All groups share one centre, and each spreads out both ways along 10 directions, with some noise.
Some rows, each with its group after it:
[18.2 -2.5 14.9 45.0 7.2 -32.2 -37.6 -28.0 15.3 9.8 -47.6 -7.9 15.6 44.2 26.7] : (2)
[-51.4 -0.1 -21.0 -43.7 32.6 38.7 13.9 -18.0 20.5 -30.3 55.2 -17.3 -3.6 8.9 13.8] : (4)
[-6.4 -17.7 -18.9 23.7 14.5 10.0 -47.1 5.4 -0.6 -4.4 -32.2 -17.4 -4.9 7.4 -29.9] : (5)
[-12.3 -19.7 22.4 13.5 -34.0 4.8 11.9 35.0 -25.3 37.6 14.6 28.1 2.0 -5.8 3.8] : (1)
[22.2 32.1 19.0 -47.2 -27.3 -10.0 24.3 3.5 49.8 35.1 -2.3 4.4 12.3 -30.6 23.9] : (5)
[12.7 -31.1 -18.9 25.1 -31.7 -5.9 21.9 27.4 0.1 21.3 -17.5 10.3 1.1 -54.1 -19.0] : (2)
[-35.7 1.5 -7.1 -2.4 -4.0 21.3 -39.9 -11.8 16.0 -28.5 -1.2 10.1 21.1 29.1 -17.4] : (2)
[-16.7 -15.8 -27.5 -19.2 -11.4 8.1 -0.6 10.6 24.2 -8.1 14.2 13.2 9.7 7.4 -26.8] : (1)
[0.0 10.2 -8.4 29.7 3.4 -23.7 -16.9 -16.5 -8.6 -3.7 0.5 -5.0 -18.4 -6.2 16.4] : (2)
[58.3 11.9 -5.7 -58.0 -1.1 -11.0 37.8 -36.6 4.5 39.7 3.6 -8.2 16.9 25.1 -0.9] : (5)
[13.9 11.2 -6.8 8.8 -5.4 -10.2 -11.5 -8.8 10.0 11.7 -18.9 -1.2 -3.8 3.4 -4.4] : (2)
[-1.2 5.9 11.1 29.5 5.3 -21.4 -24.7 13.6 21.1 15.9 -39.1 -36.0 26.8 -15.2 -2.2] : (3)
[3.7 -14.2 10.0 5.9 -5.8 -6.1 -18.9 -27.6 12.6 1.9 -15.8 -6.1 -12.4 -20.3 -10.3] : (0)
[-9.1 -14.9 -24.6 13.6 -11.7 -9.9 -12.0 -8.8 21.5 18.3 4.3 1.9 5.9 8.5 -11.1] : (3)
[-19.5 48.0 10.1 23.0 4.7 38.6 -5.9 -0.8 19.9 0.5 22.8 16.7 11.2 -27.0 38.3] : (4)
[-14.6 4.9 37.2 40.6 23.1 58.0 19.6 9.7 -17.3 -7.3 -25.1 -4.0 -17.2 9.6 -0.4] : (1)
[-16.1 7.4 2.5 6.8 -16.7 10.6 1.8 9.4 -2.0 -2.5 4.9 6.1 -11.8 -18.4 1.2] : (5)
[-3.9 17.6 18.3 57.9 -41.8 -5.4 -29.6 -11.2 -7.0 15.4 -36.1 -1.2 -0.9 -5.2 21.7] : (4)
[-11.6 13.9 20.6 -18.4 8.1 25.1 36.6 26.5 -13.8 12.5 59.4 27.4 35.7 -23.9 21.8] : (4)
[3.4 -21.1 -4.9 -25.2 8.1 -1.5 40.2 13.5 12.7 19.5 35.2 9.9 -9.7 -22.6 8.4] : (2)
[19.4 -12.5 26.5 -11.1 -47.4 -27.7 -19.6 -0.2 8.5 34.3 -31.9 -9.1 -10.0 -43.5 18.4] : (0)
[-21.2 -10.7 -0.1 -47.0 -18.4 38.6 -49.9 -16.6 12.7 23.6 10.8 -9.1 29.2 -10.5 20.6] : (5)
[-30.1 22.7 9.2 5.7 3.5 25.8 -22.9 7.0 4.8 -30.4 -44.9 -53.1 4.1 -4.0 -12.0] : (1)
[-24.1 0.6 30.6 16.3 64.5 21.5 -51.8 11.5 63.5 -9.0 -36.5 -25.8 7.6 5.8 25.9] : (1)
[-34.1 -21.5 18.7 13.2 20.7 9.9 -49.9 8.2 -9.7 -16.0 7.0 18.9 -46.6 12.5 11.6] : (1)
[-1.3 -14.0 4.7 2.7 -5.8 2.1 0.2 -11.8 18.9 -8.9 -26.1 0.0 23.9 28.7 1.3] : (3)
[15.3 -11.3 1.1 2.9 25.6 -13.6 1.6 19.2 -36.4 23.3 22.2 4.9 9.8 -6.0 -17.2] : (4)
[-15.7 18.3 -4.4 -4.2 -9.4 24.8 -17.4 27.4 12.5 -4.3 -29.4 -17.0 -21.3 -15.9 -30.6] : (1)
[-27.2 -48.9 -27.5 31.4 -36.7 38.2 -15.9 -13.3 -2.8 -4.5 20.6 56.8 0.5 17.1 -11.6] : (3)
[-3.0 16.4 -20.8 25.2 64.7 4.4 -30.5 24.0 19.1 12.2 14.2 1.4 -2.5 -1.6 -12.7] : (0)
[-30.6 18.6 5.8 1.8 -4.9 11.3 5.5 8.7 -15.3 -12.7 18.0 -16.9 14.1 -16.8 -0.4] : (1)
[-7.4 12.3 -20.5 5.1 7.2 21.7 -26.6 -31.6 34.1 -23.5 2.6 17.9 3.1 15.3 -19.2] : (2)
[4.5 0.1 -12.2 -28.8 -37.4 -1.1 43.2 -20.3 -9.7 -10.6 -2.8 -10.3 28.7 21.9 -15.4] : (1)
[2.9 -5.5 30.7 -77.9 -69.7 24.0 -12.4 0.1 30.6 52.5 -22.8 -10.2 25.2 -8.0 53.1] : (5)
[20.1 26.9 -7.8 1.7 -17.9 -4.3 9.1 11.4 5.7 15.8 1.7 24.5 -7.3 4.1 -8.1] : (3)
[29.9 -1.1 -14.1 -13.6 11.7 -4.1 -0.4 -38.6 21.2 7.6 -13.5 -9.6 -17.7 -12.0 -15.2] : (0)
[6.0 0.6 -45.5 -17.4 -3.3 4.3 3.2 8.4 -13.2 -4.4 3.5 -7.9 26.1 32.7 -18.0] : (0)
[-13.3 -6.4 -22.4 -7.4 4.7 -12.9 -21.1 4.9 18.7 -2.9 7.1 0.7 16.3 -1.2 -10.6] : (1)
[-16.2 13.3 10.5 27.6 -2.2 49.0 30.0 -37.1 55.5 -12.9 6.0 25.8 41.8 -19.7 41.3] : (0)
[29.7 3.5 1.8 5.4 -11.3 1.7 30.5 -5.1 -54.3 0.1 4.5 13.2 16.9 21.1 -19.3] : (4)
[-11.1 5.9 -5.5 -22.8 5.8 5.8 7.5 -16.7 -29.9 -24.0 29.9 -0.2 -35.5 16.2 -10.0] : (1)
[-25.2 18.9 23.5 84.1 2.5 -3.9 34.0 2.1 39.0 19.2 31.2 50.4 38.9 -17.6 39.1] : (5)
[20.2 -27.5 3.2 28.7 -1.2 -11.0 25.6 -25.1 -0.4 -2.0 -35.4 -12.3 14.5 26.9 8.6] : (2)
[-24.3 -21.6 8.8 -2.0 6.0 -4.9 -22.7 18.6 12.1 -14.0 -9.3 -3.5 -9.3 0.3 4.0] : (5)
[-12.9 3.9 -11.6 7.9 45.9 -8.1 -67.6 -0.3 -12.7 -20.4 0.7 -11.3 -8.0 36.2 -6.6] : (4)
[23.3 22.5 3.7 -3.1 9.9 8.3 3.5 20.4 -20.5 15.9 -7.3 -4.4 20.1 2.7 -11.3] : (4)
[-23.7 21.0 10.2 16.9 -15.4 1.4 -12.5 43.2 -13.9 21.3 17.0 7.7 -14.1 -25.2 -11.2] : (0)
[55.6 2.4 8.1 -5.6 -15.3 9.4 14.7 10.1 -26.7 55.7 -42.8 -25.5 -18.4 -13.2 0.4] : (5)
[-0.8 -2.1 -1.6 3.8 -2.4 31.2 -8.0 -14.7 3.6 27.5 7.6 2.7 1.5 -0.4 17.7] : (5)
[16.0 -13.3 -1.1 20.4 32.0 20.4 36.6 -9.3 0.3 12.2 9.3 9.4 13.2 10.0 -7.9] : (1)
[2.6 -5.6 -3.6 -22.1 -7.3 -8.5 -11.7 9.6 -1.3 18.8 -2.7 -19.8 -9.4 -15.0 -7.9] : (3)
[4.8 -8.8 -3.4 28.8 16.6 -22.5 -11.1 23.5 -43.4 19.0 23.2 2.4 12.0 -23.9 13.5] : (0)
[-15.3 19.2 -11.9 -16.8 -25.5 9.1 -3.4 -0.3 -16.2 -12.4 -6.6 -27.2 -12.4 5.9 -21.8] : (2)
[-0.6 10.5 1.2 -5.5 3.2 11.6 -12.5 11.5 -1.0 -9.9 -8.3 11.2 23.0 21.7 -1.0] : (4)
[-34.5 -29.3 14.7 32.5 13.9 3.0 10.0 -2.8 -3.4 -13.2 60.2 51.5 20.6 -28.8 12.5] : (4)
[-20.4 1.4 -7.3 44.5 -8.0 -14.4 -15.8 -21.1 10.4 -19.4 9.2 4.9 -16.8 -22.4 25.1] : (2)
[8.0 -10.6 14.9 17.5 30.9 17.3 5.7 -6.0 -4.5 6.4 13.3 28.0 1.3 1.4 13.8] : (3)
[-54.5 -16.2 18.8 10.0 -58.5 23.8 15.1 21.8 -26.9 -14.3 17.9 6.2 27.9 -27.5 10.5] : (2)
[-10.2 6.3 -40.3 28.2 -4.4 14.1 -25.6 -6.6 54.9 23.1 -14.0 -5.8 -2.6 -33.6 -22.2] : (3)
[-36.0 -12.5 -3.4 33.9 -15.2 -9.9 -16.6 0.0 -10.0 28.6 21.3 -12.4 -16.8 -46.7 10.7] : (4)
[27.2 -35.9 11.2 38.9 28.8 7.2 10.2 -55.2 22.3 0.1 -31.6 -0.7 31.0 14.7 15.9] : (0)
[-22.8 9.6 1.4 -15.5 -41.7 30.9 44.7 -1.1 -7.4 5.0 16.6 -11.9 20.0 -16.6 8.5] : (4)
[6.6 -24.4 -1.7 -10.2 3.4 13.9 13.7 -20.8 32.9 18.2 6.4 15.5 3.1 15.7 18.1] : (3)
[-36.8 -41.5 17.7 3.0 17.8 19.6 -12.6 -9.5 -6.1 18.7 45.2 -3.1 3.4 -20.4 33.1] : (3)
[-9.2 13.0 -2.6 27.4 -9.5 34.0 48.6 -18.5 -15.8 -29.9 22.5 21.8 14.7 -11.9 10.0] : (0)
[6.5 -3.3 6.3 -11.7 8.1 -22.0 7.5 0.2 -9.8 -28.6 -1.7 -11.8 27.5 -23.3 -17.6] : (5)
[9.1 -5.2 -15.1 -9.6 19.0 13.8 12.5 -11.7 34.6 -14.6 -18.6 1.2 16.1 41.6 -10.7] : (0)
[-1.5 14.2 0.5 -17.4 1.2 -5.7 24.5 10.2 -17.4 -19.1 21.7 -4.3 -23.8 -39.3 -12.5] : (5)
[-5.2 10.2 -22.8 -8.4 14.7 6.1 -3.2 2.0 11.2 7.3 24.3 5.2 1.7 -2.5 -4.9] : (0)
[-14.6 -14.0 -13.3 -14.9 -34.5 -1.4 -8.3 11.0 21.4 -8.5 -15.0 -2.4 -2.8 -11.3 -13.6] : (2)
[1.9 34.1 -40.7 -18.4 10.8 9.9 37.3 -32.8 -3.9 -24.4 43.0 4.9 -28.5 -2.7 -31.1] : (3)
[6.9 6.7 4.5 0.0 46.3 8.1 10.0 -19.2 27.5 3.6 10.0 -14.0 0.3 -7.9 12.8] : (3)

New rows. What belongs after each?
[-20.7 -15.5 -15.5 -9.2 0.0 -19.7 -37.8 -4.4 -30.5 -12.0 17.9 -10.6 -32.9 -10.0 -37.7] : (0)
[-4.8 7.8 -25.3 -7.6 -20.1 -10.7 16.9 12.5 -17.3 10.0 24.4 -14.1 34.9 -21.8 -33.0] : (1)
[29.8 22.8 -65.4 17.8 -0.6 5.9 7.3 -21.8 43.0 1.1 -13.1 19.9 -15.7 11.7 -53.5] : (3)
[-33.5 3.7 5.1 36.9 -3.7 3.7 8.0 -0.7 29.8 -16.8 11.0 26.0 21.5 -0.3 9.9] : (5)
[-20.5 -5.8 -13.6 -6.3 -12.2 -37.9 -28.6 8.2 -12.0 -20.0 -18.3 -42.2 -33.0 4.1 2.7] : (2)
[-6.8 13.6 14.3 8.1 14.6 17.6 12.7 4.3 -12.4 0.8 0.8 -13.9 0.8 -5.6 -1.1] : (1)
[14.5 -32.7 6.5 3.2 -3.5 -19.7 -31.3 -13.0 22.9 -18.1 -46.6 -8.7 7.7 -24.8 18.5] : (0)
[-6.4 13.4 29.4 2.1 15.8 12.6 -21.1 -9.7 -15.4 10.6 -3.7 -11.6 31.3 44.3 1.0] : (2)
[6.9 -9.7 -3.6 7.0 1.3 -16.4 1.9 2.3 11.5 12.6 -7.4 -5.9 -8.2 -5.8 3.8] : (2)
[-8.9 23.7 13.4 -15.9 -17.4 32.0 50.9 8.5 5.9 3.7 -7.4 -22.4 26.6 -5.3 -6.1] : (1)
[1.8 -16.9 -15.7 44.2 3.4 -6.2 -13.4 -26.8 -5.9 2.8 -25.4 -24.2 -8.8 1.1 -14.3] : (4)
[0.2 4.5 -10.5 12.5 2.4 -9.3 -9.4 -20.5 20.1 4.5 18.2 12.3 11.5 -17.5 9.5] : (1)
[20.3 -9.8 -8.4 -2.1 6.9 26.3 10.9 -8.3 -29.3 -22.4 3.3 22.3 -10.3 23.5 -21.7] : (3)
[9.1 18.8 -32.2 -7.7 21.1 -6.2 -4.6 23.5 -8.2 15.4 31.2 0.8 -1.1 -8.3 -7.9] : (0)
[-25.8 19.0 -10.3 -39.2 23.0 7.0 -33.3 17.2 0.3 2.3 25.9 -22.9 -10.7 10.4 10.5] : (4)
[6.5 1.3 -6.7 -20.6 22.8 -15.2 12.6 -7.2 4.8 -3.7 11.1 -23.4 24.9 22.4 -0.7] : (1)
[9.2 6.3 12.3 -34.6 -26.5 -11.1 13.5 -2.5 -0.5 18.7 5.4 6.5 -15.1 9.3 13.3] : (1)
[-5.6 6.1 14.7 -2.3 -16.5 4.0 1.0 -4.2 -4.1 12.8 7.0 6.8 14.2 13.3 11.5] : (2)
[-13.4 -7.4 -13.9 10.5 -13.8 -19.2 -16.1 5.5 -3.0 1.7 2.7 3.4 -10.5 -15.2 0.0] : (2)
[-1.4 21.3 -21.7 15.6 -37.1 0.1 -9.7 -6.3 -8.0 6.4 17.8 16.7 -9.9 -43.7 -17.4] : (1)
[42.3 32.6 -21.4 1.8 53.3 -33.5 28.1 -23.6 25.5 38.3 7.0 -36.4 -12.0 -11.9 -15.2] : (3)
[-30.3 2.6 -4.6 -17.5 -18.2 7.8 -16.3 0.7 -14.9 -21.5 6.4 -12.8 6.2 18.3 -14.4] : (2)
[18.6 -37.1 -23.2 11.3 -37.1 -4.0 23.5 18.4 32.3 22.9 -20.4 24.6 1.4 -43.2 -18.3] : (2)
[1.5 15.5 -4.7 -9.3 -11.9 -26.2 -18.9 -4.8 20.7 17.3 12.4 2.2 5.3 -19.0 16.7] : (1)
[6.0 0.5 -7.9 -28.8 18.3 33.7 30.9 4.8 14.8 -15.8 10.4 14.8 30.8 10.3 -13.5] : (4)
[-0.9 -24.1 -24.5 -2.7 -8.3 -29.9 -12.2 -14.4 9.3 18.3 57.7 44.9 9.4 -14.0 14.7] : (1)
[-37.9 -33.2 20.4 16.7 9.7 10.3 -47.8 -5.7 -2.9 1.5 17.9 4.2 52.4 -3.3 22.9] : (5)
[-1.6 8.4 -3.9 -7.9 -4.9 -4.5 -56.6 -9.2 17.1 -8.8 -31.3 -10.1 -43.4 3.9 -0.3] : (1)
[17.5 17.2 -9.9 18.0 -6.9 -11.0 -24.3 -1.2 51.7 29.5 -12.9 2.4 18.8 -41.7 10.4] : (1)
[17.3 24.5 18.4 13.7 31.1 -13.3 -7.8 33.6 -35.5 18.9 51.3 53.6 5.6 -20.2 4.7] : (4)
[0.2 -1.3 -10.0 26.1 33.1 -5.6 -10.8 8.0 -25.4 -7.2 40.8 34.6 -3.2 -17.1 -27.6] : (4)
[-4.1 -10.4 -14.3 20.7 -11.7 9.8 -4.5 -24.4 -17.7 -8.3 4.0 -4.0 10.5 -17.9 -13.4] : (0)
[5.0 12.9 -8.1 -19.8 -16.2 10.0 17.1 8.6 -37.6 -5.8 19.8 6.2 8.1 5.2 -20.9] : (4)
[-38.6 0.3 11.4 39.9 -10.0 50.0 -19.9 2.9 -10.7 -24.0 0.4 25.3 -35.2 -11.8 -6.9] : (1)
[-24.1 -22.6 -24.3 -31.2 -6.0 8.0 10.0 4.8 33.2 -25.8 8.5 1.8 -12.1 -12.0 -7.1] : (2)
[-17.2 -3.7 -19.9 -8.1 -9.6 -20.5 -35.5 0.4 8.6 13.4 7.9 -14.4 -37.6 -11.5 -6.6] : (4)
[11.3 5.3 -16.8 3.7 -21.5 -2.2 19.1 -9.3 16.7 18.2 6.0 3.4 33.2 -18.7 -0.8] : (1)
[-9.4 2.9 5.5 17.7 4.9 8.3 -36.0 -25.8 39.8 18.6 -9.5 -2.7 -8.0 -41.8 -3.3] : (0)
[-8.7 16.4 7.8 8.0 3.6 13.2 31.8 37.1 1.1 12.7 19.9 18.3 22.2 33.4 16.2] : (0)
[-24.6 -2.5 9.7 11.2 7.8 5.8 -1.0 -2.1 -2.2 -6.6 14.6 -7.6 22.9 -5.0 11.1] : (1)
[-15.7 -3.0 1.3 5.8 4.8 5.0 -15.2 14.4 10.1 9.3 -9.0 -7.2 3.4 36.8 -38.9] : (0)
[-12.8 -14.5 -3.5 -2.6 33.2 5.1 -12.4 -27.4 23.8 -3.7 13.5 -0.7 -12.8 22.2 -19.1] : (0)
[16.8 -26.0 -1.0 -13.8 12.1 -22.3 18.8 13.5 -1.5 22.9 -3.3 -14.6 -5.3 -1.0 11.6] : (2)
[-0.1 17.8 -28.3 -23.1 -11.4 4.1 -7.3 -8.9 6.0 15.9 28.8 3.2 -12.0 5.1 -19.6] : (5)
[-38.6 -36.0 6.7 38.1 13.1 14.4 -41.9 14.0 -56.0 10.6 18.4 -16.9 6.4 -36.5 -8.9] : (3)
[6.7 11.2 3.5 12.7 -3.4 26.6 11.1 -29.4 38.7 17.4 -15.3 0.6 6.8 -7.1 -8.3] : (0)
[36.2 0.3 -24.4 44.8 1.0 -1.5 41.3 -25.6 5.9 37.5 36.2 30.2 38.1 -37.3 -0.2] : (1)
[36.0 0.5 -3.0 -26.6 -8.9 -8.2 2.2 -3.1 50.2 7.3 -33.2 -6.0 0.4 -24.4 25.9] : (0)
[0.5 23.0 8.1 7.0 -32.4 21.5 -2.6 -12.6 21.0 2.4 -42.8 -20.8 17.1 19.5 22.8] : (4)
[-1.0 9.7 4.8 -13.5 7.6 0.1 -14.5 -9.6 48.6 -7.9 -36.6 -29.7 20.4 16.8 9.9] : (1)
[-16.9 -6.2 -13.0 6.0 13.9 9.2 -7.0 -8.9 10.1 -35.6 15.7 8.5 -2.3 -27.8 9.9] : (0)
[-21.0 7.5 4.2 -14.4 -12.9 -9.0 -21.3 5.1 4.5 -6.1 -5.7 -17.5 1.2 -3.4 3.4] : (1)
[-4.8 -7.0 -10.9 -55.5 -24.8 -4.4 37.0 -9.2 15.0 -7.8 1.0 -14.2 28.5 32.4 -7.6] : (1)
[-19.9 9.6 -6.1 15.7 -22.7 12.7 -4.6 -20.3 7.0 -2.2 0.9 -6.5 -9.4 -11.0 9.7] : (4)
[-42.6 -13.3 -15.5 -11.1 -25.9 3.8 -35.7 -2.3 2.3 -0.3 19.6 -2.8 11.2 -4.1 -6.3] : (0)
[-9.6 21.2 -19.4 -2.7 -1.9 4.5 -15.9 14.5 2.1 38.4 14.4 -8.3 -0.8 12.0 -35.9] : (0)
[-10.3 -4.6 2.0 -19.4 2.0 16.8 1.9 20.5 37.6 3.8 -17.4 -8.7 12.8 10.4 -15.4] : (1)
[-23.0 -18.8 14.9 -1.3 -8.8 22.3 -62.1 -3.6 -19.7 51.9 27.0 -1.0 47.0 -20.7 30.7] : (5)
[-24.3 67.9 2.3 -18.6 16.9 23.0 8.4 -13.5 25.0 -7.3 43.1 -10.1 -25.5 -50.0 31.0] : (1)
[11.3 2.8 -10.3 16.3 0.7 5.2 -7.8 -2.6 -19.5 13.5 -8.5 -10.1 4.3 -7.7 -15.2] : (5)
[15.0 -10.0 -24.9 25.0 13.9 6.9 7.4 -31.8 22.2 18.9 -12.7 -14.6 4.0 -5.3 -20.4] : (3)
[-7.5 -5.6 2.8 17.5 -1.4 9.1 -5.1 3.7 5.4 -16.4 -23.4 0.6 -6.4 -4.3 -15.8] : (0)
[-8.1 13.5 -1.8 -4.1 19.7 5.4 13.0 -9.6 11.2 -3.3 15.9 -11.7 19.2 -4.3 3.2] : (1)
[3.5 12.6 -24.1 21.9 -37.2 19.7 17.5 1.2 -5.7 17.3 15.6 19.4 8.7 -40.1 -22.4] : (1)
[-19.8 -4.3 -5.5 27.3 -7.6 -1.9 -19.0 -10.1 -4.5 -0.6 26.0 17.8 3.4 -18.7 6.7] : (1)
[5.9 -0.3 -2.9 10.6 -23.1 9.8 19.3 2.3 8.8 50.7 27.7 15.7 81.7 12.8 57.1] : (0)
[22.9 -16.5 -26.3 5.8 -24.7 -10.7 48.8 -15.6 -24.7 33.3 59.5 49.9 9.6 -13.6 -4.3] : (1)
[-17.8 -2.6 -20.3 -11.8 -25.3 3.3 -25.2 15.0 23.5 2.2 5.8 16.2 -15.4 -15.3 -15.5] : (1)
[-9.4 -7.9 -15.2 -13.6 -23.1 -3.1 -7.5 -13.9 7.2 -24.5 -15.5 -12.1 13.3 22.2 -11.7] : (1)
[7.2 8.1 -20.1 -20.8 21.1 -13.1 3.0 6.1 10.3 11.2 34.9 1.6 -36.0 -26.1 -8.7] : (2)
